The rows of a group lie close to one hidden flat surface of 7 dimensions, which may be shifted away from zero. Surfaces can cross.
In the rows, 128 means zero.
Some rows, each with its group after it:
[144  93  70 127 105 146 134 129 136 146 118]	z_358
[140 119 103 171 131 160 112 120 124 140 149]	z_538
[138  83 149 157 115 164 131 134 164 117 122]	z_358
[ 89 129 157 144 128 131 121 130 118 125 147]	z_538
[101 112 127 212 143 133 130  95 157  89 187]	z_579
[147  95 203 111 182 127 130 147 132 126 124]	z_195
[ 83 113 186 125 146 121 102 112 128 114 165]	z_195
[176 112 149 159 133 162  84 105 152 131 122]	z_579
[116 133 129 113 104 126 108 127 121 146 129]	z_579
[109 172 135 161  95 152 112 142  71 203 150]	z_538
[109 148  98 113 114 102 112 126 126 130 127]	z_538
[152 170 147 130 149  94 157 149  98 165 134]	z_579
[157 158 121 198 113 177  79 112 166 113 161]	z_358
[ 37 158 212 130 186  75 169 174  96 100 159]	z_195
[113 129 154  69 114 112  80  93 135 119 132]	z_195
[171 153  83 164 160 121 113 102 146 105 150]	z_358
[111 185 188 175 106  73  94 109 137 133 137]	z_538
[118 170 113 102 172 132 144 159  77 142 130]	z_538
[ 61 141 173 231  84 158 136 132 119 144 159]	z_579
[ 77 182 123 193  90 137 121 131 109 127 131]	z_579
[159 148 113 136 107 141 117 140 106 177 117]	z_579
[ 97 125 140 141 107 134 127 133 162  86 128]	z_358
[232 149 173 124 141 146 120 131 130 152  67]	z_195
[106 144 120 143 142 129 130 140 103 144 156]	z_195
[104 158 172 162 111 138 138 136 119 128 112]	z_195
[123 149 117 144 128 114 128 123 124 124 138]	z_358
[124 137 115 133  99 137 144 155 128 134 105]	z_358
[125 111  82 125  70 167 105 135 133 155 135]	z_358
[152 122  71 150  94 172  88 113 139 143 120]	z_579
[136 187 111 125 143 110  90 103 103 139 158]	z_195
[119 157 155 103 137  99  92  92 143  89 126]	z_195
[159 127 127 144 141 129 127 138 136 137 110]	z_538
[142 168 135 107 237 109 179 169 104  75 103]	z_538
[ 87 156 105 164 146 121 154 150 117  93 127]	z_538
[130  96 153 127 160 102 153 126 154 101 143]	z_579
[155 153 123 153 141 130 130 136 162  84 118]	z_358

New rows. What belongs after each?
[128  89 170 101 173 122 116 127 145 106 144]	z_195
[107 138 162 170 116 137 122 128 144 110 142]	z_358
[ 82  63 143  63 153 115 134 147 147  96 136]	z_195
[139 153 133 159 132 107 123 129 134 125 118]	z_538
[149 114 143 147 105  73  94 101 198  97 108]	z_538
[101 163 152 167  92 144  95 121 115 147 137]	z_579
[ 83 115 125 161 100 131 163 148 127 126 135]	z_579
[113 206 103 169 138  92 105 113 101 132 154]	z_538
[157 117 154 126 111  87  97 116 174 125 102]	z_538
[130 174 181 120 130 129  66 114 175  78 157]	z_358
[ 81 127  81 120  99 154  98 119  95 162 170]	z_538
[ 97 111 119 151 119 145  98  92 149  96 153]	z_195
[146 150  97 116 152  80 113 118 151  93 120]	z_538
[104 101 134  90 130 153 134 155 106 146 122]	z_538
[165 113 139 132 116 153 137 160 119 176  92]	z_538
[152 143 148 115 133 128  92 119 140 118 108]	z_579
[125 147 163 132 153  81 155 130  96 173 186]	z_579
[ 92 123 143  92 129 113 124 129 129 106 121]	z_195
[167 167  75  86  77 140  93 109 112 167  92]	z_195
[152 152 126 139 118 123 103 130 111 170 127]	z_538
[100 117 179 121 127 113 119 133 140 114 121]	z_538
[135 145 178 177 138 142 134 124 139 102 114]	z_195
[115 145 182 200 125 156 131 134 118 141 136]	z_195
[100 160  95 129 115 126 148 158  85 159 126]	z_195
[144 163 199 200 158 148 147 156  97 160 135]	z_195
[118 114  96 151  86 101 124 126 176 104  97]	z_538
[123 141  78 118 114 111 151 145 108 155 135]	z_579
[135 200 128 109 114 100  81  82 117 116 124]	z_195
[128  84 156  87 141 114  77  95 159 112 147]	z_538
[125  96  95 130 137 116 146 125 142 118 158]	z_579
[145  99 140 107 149 133  81  86 155 103 150]	z_195
[134 165 111 118 100 128 105 105 125 123 105]	z_195
[135  77 127 113 158 150 136 157 125 147 140]	z_195
[ 86 128 125 114 127 101 129 136 138  96 122]	z_538
[149 104 127 135 135 127 128 116 118 166 136]	z_358
[140 139 132 148 147 125 127 136 129 126 124]	z_538
[130 109 144 143 117 133 122 118 114 169 140]	z_358
[ 99 118 200 141  82 151 114 116 141 124 102]	z_195
[116 146  96 126  89 142  63  66 128 125 157]	z_195
[ 98 199 137 171 125 115 135 129 103 118 132]	z_195
[127 123 149 133 101 138 136 145 104 188 147]	z_579
[146 136 145 151 117  89 122 131 165 113  94]	z_538
[132 114 165 134 116 143 128 139 141 132 106]	z_579
[110 146 130 149 142 102  88  97 141 103 161]	z_538
[122 117 159 151 139 119 124 111 132 133 173]	z_579
[146 119  96 128 127 115 160 144 110 169 147]	z_579
[159  83 119 161 104 174 146 144 128 182 132]	z_579
[115 142 118 138 136 106 142 131 131 111 133]	z_579
[124 130 188 108 183 101 124 132 129 107 137]	z_195
[ 70 134  71 109  89 117 134 120 140  83 110]	z_195
[149 115 149 142 119 127 144 153 142 137  88]	z_538
[ 93 111  93 117 101 133  98  85 161  77 134]	z_195
[133 130  94 152 114 146  88 106 121 156 158]	z_538
[149 114  77 111  84 162  83  97 131 151 126]	z_195
[139 134  77 105 119 115 120 126 123 148 138]	z_579
[104 144 141  54 116  96 108 121 125 112 109]	z_195
[ 95 108 114  96 109 138 104 119 120 140 150]	z_195
[102 131 145  77 146 102 126 141 116 118 132]	z_195
[170 145  70 188 137 160 121 129 116 155 136]	z_538
[148  83 164 162 122 156 142 141 139 155 133]	z_579
[ 72 196 109  92 101  89  86 114 104 123 134]	z_579
[ 64 110 134  84 119 107 161 153 147  69  86]	z_195
[135 118  89 146 120 129 121 111 112 175 191]	z_579
[138 194 112 114 118 104 110 113 112 119 109]	z_195
[136 133 129 108  94 136  74  80 145 116 122]	z_195
[ 97 143 150 115 161 103  91  95 133  92 168]	z_195
[ 97 175 176 161 164 149 166 174  73 142 128]	z_538
[132  72 212 139 194 146 144 140 166  70 115]	z_538
[110 188 171 188 130 122 136 142 130 108 135]	z_358
[122 162 107 151  85 115 153 167 110 160  85]	z_538
[101 153 171  88 132  89  88 110 125 119 139]	z_579
[177 164 156 108 162  94  99 125 120 146 124]	z_538
[152 161 100 122 132  97 140 154 124 131  90]	z_538
[131 153 187  77 180  95 117 143 108 123 124]	z_538
[118 145 176  89 126  87 142 142  68 201 117]	z_358
[ 79 141 155 169  57 103  83 106 142 149 148]	z_538
[134 156 165 142 139 119 126 137 132 117 104]	z_579
